Every row belongs to one group in each of 4 separate groupings. Each group adds its own fixed numbers to the row, and there is some noise. The rows also spread widely along 16 directions, which tell nothing about the answers.
(in the rows, 128 means zero)
Known rows, each followed by its group in each grouping:
[ 99  52 105 180 141 125  74 109 159 102 127 155 134 139  89 111 140 109
  85 104  82  83  99 112 139 130 107 160 129 132 181  99 124  59 168 158
 137 182 149]  J192 (0) Lusut (3)
[146 156  97 156 136 103 105 140 110  96  68 143 100 136 116 117 154  83
 133  96 138 176  83  84 102 131  82 171 122 138 157 150 112 119 138  90
 101 184 127]  J798 (2) boda (0)
[132 156 129 137 130 148 146 171 141 120 126 154 143 102 137 128 111 147
  89 110 136 137 153  99 123 113 118 132 125 133 120 120 157 122 113 132
 128 108 107]  J32 (3) boda (4)
[177 147  98 130 118 228 144 191  50 143 142 190 130  83 226  72 106 146
  51 115 149 115 172  86 133 130  95 158  96 117 127 181 124 113 109 174
 144 117 103]  J192 (2) Lusut (3)
[123 104 142 152 184 117 107 127 182  75 109 157 104 122  55 126 110 118
 112 128  71  80 101  98  91 108 154 190 138 129 169  30 162 115 140  92
 132 164  98]  J798 (1) nav (2)
[130  55 141 142  88 154 147 137 134 159 113 105 175  92 144 126  99 123
  54 123 141  77 150 113 142 132 134 106  81 136  97 133 145 135 137 113
 153  89 118]  J32 (1) nav (1)
[138 124 124 133  94 140 116 139 107 130 123 121 146 107 141 119 153 145
  90 103 146 179 143  76 144 130 118 134 131 140 119 154 127  87 150 139
 127 133 167]  J798 (3) boda (0)
[140  90 149 110 144 105 128 142 132 105 123 138  88 117 100 131 115 123
  97 111  98 137 130  75 113 121 151 137 133 140 148  85 124 120 128 120
 127 166 147]  J192 (0) Lusut (4)
[108  87 131 118 108 154  99 132 144 114  85 137 144 153 102 115 102  87
  52  47 142  73 120 126 111  95  86 166 119 185 155 160 138  99 194  99
 118 163  74]  J192 (2) nav (1)
[141  93 101 163 134 126 106 153 173 137 130 176 129 122 156 121 107 114
 103  95 114 126  97 125 168 123 122  76 122 146 161 140 141 141 126 135
 157 104 112]  J32 (2) nav (2)
[161  95 129 144 127 143 152 173 148  94 133 143 146 109 114  95  89 120
 114 116 116 101 149 119 126 146 152 117 108 152 117  94 155 107 155  74
 173  89 112]  J192 (1) Lusut (4)
[124  99 185  59  79 150 180 183 115 100 140 171 138 113 120  88  95 122
  85  66 124 126 182 100 102 137 128 129 100 114 121 110 141 115 153 152
 110 154 128]  J32 (3) Lusut (1)
[148  96 120 180  92 150 164 154 113 120 104 122 142  74 141  89 108 134
 103 150 122 124 140 119 181 180 141 151 117 104  73 143 131 155 134 113
 105  79 120]  J798 (1) Lusut (2)
[135  55 148 147 157 113 160 126 106 126 136 117 188 110 167  64  97 160
 132 118 124 111 128 124 136 133 150 108  60 105 107 125 129  57 173 115
 176  78 162]  J32 (0) Lusut (0)
[122 110 147 113 113 160 153 156 124 118 134 195 111 116 145 103  84 121
  96  68 140 131 122 136 143 108 141  95 136 140 147 178 144 130 160 171
 134 100  99]  J798 (2) Lusut (1)
[123  83 122 161 119 136 142 142 124 124 120 170 105 112  94 173 135  85
 107  92 152 150 104 110 123 133 129  48 142 126 150 154 128 150  99 169
 124 114 157]  J32 (2) Lusut (3)
[115  96 153 117 118  82 119 134 144 136 142 118 141 127 130 136 117 144
 102  55 113 181 103 103 166 105 130 104 131 148 139 150 119  99 171 111
 140 120 167]  J192 (2) nav (2)
[103  93 145 162  72 175 154 169 140 107 151 160 111  95  81 142  96 118
  60 107  86 103 140 111 167 166 123 149 132  91 119 123 129 152 115 153
 104 137 128]  J798 (1) Lusut (1)
[141 106 141 137 118 137 149 163 152 102 128 151 130 108 116 103  93 125
 105 126 105 111 140  97 126 149 130 135 114 131 113  77 141 133 120 106
 130 125 111]  J798 (3) boda (1)
[151  89  59 181 116 177  87 147 149 118 116 176 105 143 145 135 127 103
  95 132 133 121 100 126 154 156 109  74 140 137 152 153 134 132 100 170
 134 131 124]  J32 (2) nav (1)
[150 115 152 107 177 123 141 158  96 126 163 122 106 117 175 126  95 169
  99 128 106 152 141  74 118 122 132 129 100 100 112 102 101 107  91 118
 151 138 153]  J192 (3) Lusut (1)
[113  89 157 118 134 121 141 146 154 134 110 122 169 115 148 123  95 139
  80 101 143 100 136 107 125 106 100 121 108 140  93 122 137 127 127 125
 111 115  91]  J32 (3) nav (1)
[101 106  93 148 123 131 109 136 144 149  88 137 114 148 144 146 131 107
  73 112 123 105 115 139  96 109 101 132  67 104 190 148 137 132 130 135
 145 196 117]  J32 (0) Lusut (1)
[147 114 103 161 124  95 133 194 148  91 131  87 145 141 130 139 133 170
 142 140  99 201 113  69 163 196  82 120 122  91  59  90  84 118  75  85
  90 172 178]  J798 (0) Lusut (2)
[ 95 111 149 125 124 113 119 128 150 144 116 172 141 108 134 135 128  96
  78  67 140 111 115 107 103  72 100 119 113 157 191 144 149 111 160 143
 155 144 108]  J192 (3) boda (1)
[143  76  79 129 151  64  41 123 209 181 101  89 133 155 206 127 129 172
  83 134  96 150 108 117 186  98 151  81 102 169 159 118 136 118 145 115
 190 155 145]  J32 (0) Lusut (2)
[156 164 103 138  88 127 106 158 147 104 111 167 138  86 135 114 187 166
 123 138 137 219 120  43 160 137 117 124 198 148 112 111 167 107 114 189
  82 137 177]  J32 (2) nav (2)
[106 168 130 152  78 104 130 164 188  77  77 175 119 121  73  66  96 104
 112  68  92 135 109 144 177 133 113 199 160 165 135 139 175 138 208 101
  69 131  75]  J32 (2) Lusut (1)
[116 194 133 105   8 118 158 188 157  90  74 138 121 114  60 107 147 117
 101  63 128 207 171 125 143 143 125 184 157 149 127 151 176 154 206  94
  51 168 125]  J798 (3) Lusut (2)
[146  90  97 214 159 109 104  93  89 129 102 138 163  82 163 105 184 120
 143 148 147 156  73  79 144 135 110 118 134 119 126 163 117  70 134 154
 137  90 168]  J32 (1) nav (2)
[121  96 159 151  54  83 184 188 168 128 101 103 186  78 107 135 110  84
  89  87 134 121 133  84 154 155  84 124  89 145  69 123 119 175 125  51
 111 110 103]  J798 (1) Lusut (4)
[123 113 176 105  93 126 148 132 119 111  85 117 121  96  86 113 103 120
  80  81 137 131 141 108 131 113 143 170 155 166 100 148 149 133 188 104
  80 111 105]  J192 (1) nav (1)
[143  82 132 135 147 142 150 168 161 103 125 157 132 107 169  74  69 162
 114 146 103  99 138 141 175 162 149 135 121 100  90 105 138 149 123 150
 113 101  85]  J798 (1) Lusut (2)
[ 94  84 126 207 103 120 157 161 133 130 117 119 183 106 115 148 121  82
  93  78 131 105 100 119 149 150  60 125  76 102 115 170  97 132 126  75
 132 117 116]  J798 (1) Lusut (2)
[ 99 106 156 129 111  87 154 172 179 149 149 162 153  96 165 136  96 123
  98  88 110 129 115 117 153 113 100  94  88 113 148 133 135 150 125 135
 158 125 118]  J192 (1) Lusut (1)
[127  84 140 122 156 137 136 133 121 114 106 173 122 105 146 112 115 125
 111 108 157 120 126 133 124 113 140 107 152 132 133 159 136 119 146 194
 108 106 108]  J192 (1) Lusut (3)
[137 126 114 164 128 153 155 153 180 116  78 183 133  92 108 100 102 119
 119 130 139  91 129 150 108 112 158 112 120 159 160 107 206 162 154 111
 143  86  65]  J798 (0) boda (2)

New rows. What belongs after each?
[162  79 125 100  58 144 144 149 106 138 101 135 111  99 141 129 131  96
  83  96 184 168 168 113 152 142 160  48 157 180 109 193 129 156 150 154
 115  94 141]  J192 (3) Lusut (4)
[148 102 146 114 211 141 128 130 104 114 100 118 101 132 144 126  83 152
 109 110 148 123 127 135 103  91 174 120 137 145 124 151 135 115 151 104
 144  92 100]  J192 (1) Lusut (2)
[131 130 120 159  77 108 159 164 196 118  93 195 160  65 128 110 149  90
 119 139 150 120 128  92 126 128 102 112 133 149 133  95 179 171 115 151
 106 116  86]  J798 (3) nav (4)
[128  85 134 112 125 120 128 134 116 113  92 110 104 152  93 130 113 125
 109  75 134 161 132 138 122 127 162  98 128 140 137 158 129 116 174 107
 116 138 148]  J32 (0) Lusut (2)
[109 110 169  96 162 101 132 163 166 110 137 200 109 117 129 118 103 107
 102  67 104 116 126 104 104  88 118 127 122 133 191 100 140 134 139 148
 135 165  99]  J192 (3) Lusut (2)
[ 75  31 131 155 124 100 122 105 171 127  94  92 155 138  84 191 134 117
  92 111 158 114 102 139 134 127 117  82 140 121 112 129 124 129 129 159
  95 134 156]  J192 (2) Lusut (3)
[102  77 150 168 122  86 133 161 187 126 153 140 169 113  96 183 123 101
 106  82 112 129  86  76 133 127  80  64 107 129 128  99 120 121  93 102
 157 127 149]  J32 (1) nav (1)
[101  66 116 156 116  57 119 104 165 107  90 121 112 139  94 130 139 106
 152 106 117 170  79 158 167 150 151 101 148 116 149 139 131 131 176 140
  97 138 171]  J192 (2) Lusut (2)
[157 116 116  80 146 107  84 154 164 151 117 100 122 134 175 157 134 179
  76 132 130 168 145  81 121  96 138 112 130 152 128  98 135 119 111 132
 143 167 143]  J192 (1) nav (3)
[145 122 143 147 174 144 152 179 119  84 133 192 123 106 116 113 112 114
 128 100 131 118 117  76  83 120  97 120 120 131 153 104 133 105 108 123
 139 138 117]  J192 (0) Lusut (0)
[122 128 135 142 147 116 155 195 155 118 124 154 169 117 144 153 107 118
 119  76 163 144 114 109 113 121  56  83 112 132 111 145 119 132  96 112
 122 117  97]  J192 (1) boda (3)
[119 111 146 145 227 179 152 142  72  88 130 188  95 124 146 114  86 144
 115 107 140 108 124 129 100 116 122 143 140  76 127 157 113 113 101 184
  93 105  92]  J32 (3) Lusut (2)
[125 115 129 185 113  84 146 121 168 124  86 131  85  82  85 102 102 101
 110 151  65 110 120 140 163 146 183 183 109 115 150  83 160 194 158  71
 119 109 111]  J798 (3) Lusut (2)
[ 89 108 178 105  82 177 189 168 151 128 150 126 178  88 107 154  88 187
  70  99 160 123 177 140 139 107 158  92 143 123  84 141 186 119 155 163
 126  63 133]  J192 (1) Lusut (1)
[133  90 112 110 113  92  86 146 158 169 117  73 120 150 157 164 115 143
  55 101 106 164 144 104 165 132 118 107  97 134 117 128  97 144 111 103
 130 168 154]  J32 (3) boda (3)
[105 137 158 111  83  89 132 160 177 108 119 141 178  95 106 112 147 138
  91  82 120 147 141  80 134  99 109 171 140 158 133 102 166  86 184 130
 120 153 137]  J192 (1) Lusut (4)
[117  60 167 112 141 138 176 147 113 103 143 158 200 102 149  68 110 141
 122  98 131  83 150 124  90 124 129 140  68  90 137 100 146  57 179 145
 165 121 135]  J192 (1) Lusut (2)
[ 81  54 159 163 138  91 132 129 178 116 140 107 195  95 114 145 137 160
  97 134 115 109 122  81 157 133  98 136 136 104  88  69 129 100 112 155
 105 131 160]  J192 (3) Lusut (2)
[107  30 127 132 147 116 103 115 178  93 139 141 175 150 134  86 107 140
 109 109 109  77 126 146 151 135 120 132 124 130 130  95 130  54 180 166
 128 136 120]  J192 (3) nav (4)
[109  51  99 162 102  36 122 132 206 119  85 113 176 148 147 136 149  92
 163 130 140 152  57 121 147 169  66  71  96 112 108 110 105 138 114 122
 101 168 143]  J798 (2) nav (1)
[104  91 213 112 213 113 181 145  92  78  78 155 152 104  90 121 100 109
 124  64 172 101 103  61  56  86  81 145 145 139  87 124 112 116 113 125
  57 125  72]  J32 (0) Lusut (2)
[126  99 137 136 175 109 113 142 161 106 133 140 154 134 135 114 107 156
 127  95 112 137 106 118 138 109 133 113 130 132 129 115 141  80 152 124
 144 109 126]  J32 (1) nav (2)
[129 125 117 140 122  78 145 164 168 108  82 161 123 130 131 136 133  91
 152 111 153 166  87 110 109 135  96  76 121 130 136 126 141 163 103 128
 108 149 120]  J32 (2) Lusut (1)
[154  81  70 178 145 123 119 136 137 151 112 131 120 142 163 148 116  95
 124 129 140 133  93 145 119 142 129  53  67 117 163 142 114 141 104  98
 191 118 139]  J798 (2) boda (3)
[117 140 122 183 174 114 139 135 133 137 136 118 129  99 142 157 120 168
 119 138 123 164 112 118 144 115 132 120 128 100 126 129 138 126 107 115
 138  84 149]  J192 (3) boda (2)
[150 121 130 132 124  97 114 122 155 113  89 144  97  92 123  96 138 131
 117 150 113 150 131  89 139 121 174 153 150 150 139  91 162 140 152 136
 119 133 133]  J798 (3) Lusut (0)
[116 112 159 152 137  97 131 156 160  96 132 133 153 109  83 126 112 131
 114  68 108 145 111  99 153 116 124 133 149 159 122 120 141  94 171  82
 137 104 133]  J192 (1) Lusut (2)
[156 108 105 134 122 115 102 159 117 146 135  82 121 129 173 134 125 151
  61 134  96 155 154  68 163 151 116 145  93 114 101 117  91 121  93 101
 141 161 162]  J32 (3) Lusut (4)
[138 129 118 172 157 104 108 124 141 151  63  95 134  79 145 145 143 129
  78 158 135 114 111  71 123 102 107 181 124 145 114 116 142 161 106  84
 109 129  97]  J192 (1) nav (2)
[152  88 120 165 168 109 119 122  95 110  90 159 124 101 150  98 138  90
 137 111 160 137  92 100 125 128 109 114 144 150 128 172 105 105 141 144
 118 104 118]  J192 (1) Lusut (3)
[150  37 138  92 143  94 113 159 155 146 107 102 154 141 178 133 102 106
  83  89 153 113 137  98 124 122 107  62  88 168 116 125  97 142 116  89
 156 147 110]  J192 (3) Lusut (2)
[143  45 133 173 158 170 169 124 101 120  92 202 181  54 179  58 113  89
 116 150 181  30 122 123 101 134  99 124 102 122 113 138 143 123 126 193
 116  67  63]  J192 (1) nav (3)
[141 103  67 144 125 148 146 204 180 114 114 140 156 171 164 160 107 126
 134 116 172 140 121 168 115 162  79  36  91 105 124 141 134 158  83 111
 129 137 104]  J192 (2) nav (2)
[ 94 135 115 171  94 111 133 143 117  85  91  86 129 157  44 154 152 112
 116  74 122 183 125 134 126 159 102 164 131 102 120 155 119  99 168  76
  76 165 169]  J32 (3) Lusut (2)
[141 148 140 102 154 154 126 137  98 119 107 138 122 122 133 105 119 159
  94  91 142 151 155 112  95  83 159 152 130 146 143 142 162  89 173 121
 132 115 118]  J32 (3) nav (2)
[123 142 143 141 115 107 167 164 172 103 118 151 112 102 121 109  89 149
 130 135 102 147 124 127 155 147 133 145 135 104  97  97 151 168 121 121
  81 108 100]  J798 (3) nav (1)
[ 89 131 129 160 130 139 115 149 162 132 116 116 132 119  98 174 119 130
  50 102 123 101 141 113 120  94 105 163 116 133 153 122 152 133 131 103
 135 147 115]  J192 (3) Lusut (0)
[105 107 117 166 138 111 129 132 176 106  77 117 109 133  82 153 101 124
 119 119 129 134 105 163 151 138 137 129 154 126 108 137 139 162 140 118
  79 111  97]  J798 (1) boda (3)
[ 92 112 121 173 190 114  98 109 198 104  87 128 124 133  80 162 121 146
 102 140 114  93  89 120 108  81 146 162 152 134 155  73 175 128 133 119
 127 142 101]  J798 (2) Lusut (2)
[133 132  82 172 171 137  97 164 122 105 132 131 108 153 144 136 122 140
 105 119  99 141 112 121 132 144  88 159 110  92 145 136 100  90 113 119
 133 171 137]  J192 (1) Lusut (3)
[146 160 109 134 126 130 130 140 129 113  86 196  37 107 103 120 117  97
 112 108 124 158 119 142 122 108 174 136 164 145 195 152 169 178 155 151
 107 128 108]  J192 (2) Lusut (3)
[110 160 153  56 156 147 100 132 140 150 103  84  56 155 100 207  90 183
  35  80 128 160 168 143  95  48 200 151 140 143 173 147 169 145 161 109
 140 159 125]  J192 (1) boda (0)
[123 146 160 110 120 100 158 149 179 120 112 107 111 102 100 127  83 170
  98 139  81 129 148 132 127 112 180 179 111 117 121  64 186 157 157  77
 123 121 115]  J192 (1) nav (1)
[101  75 150 114 127 114 129 128 152 124 147 132 132 133 133 155 111 162
 105 103 126 157 101 106 147 120 128  94 141 105 112 125 119 110 123 179
 110 135 159]  J798 (2) nav (1)
[105 126 154 137 136 135 135 140 139  93 134 149 170 112 102 118 125 152
 105  90 132 128 109  80 114 101  93 161 148 140 118 110 150  65 154 135
 112 128 133]  J192 (2) nav (1)
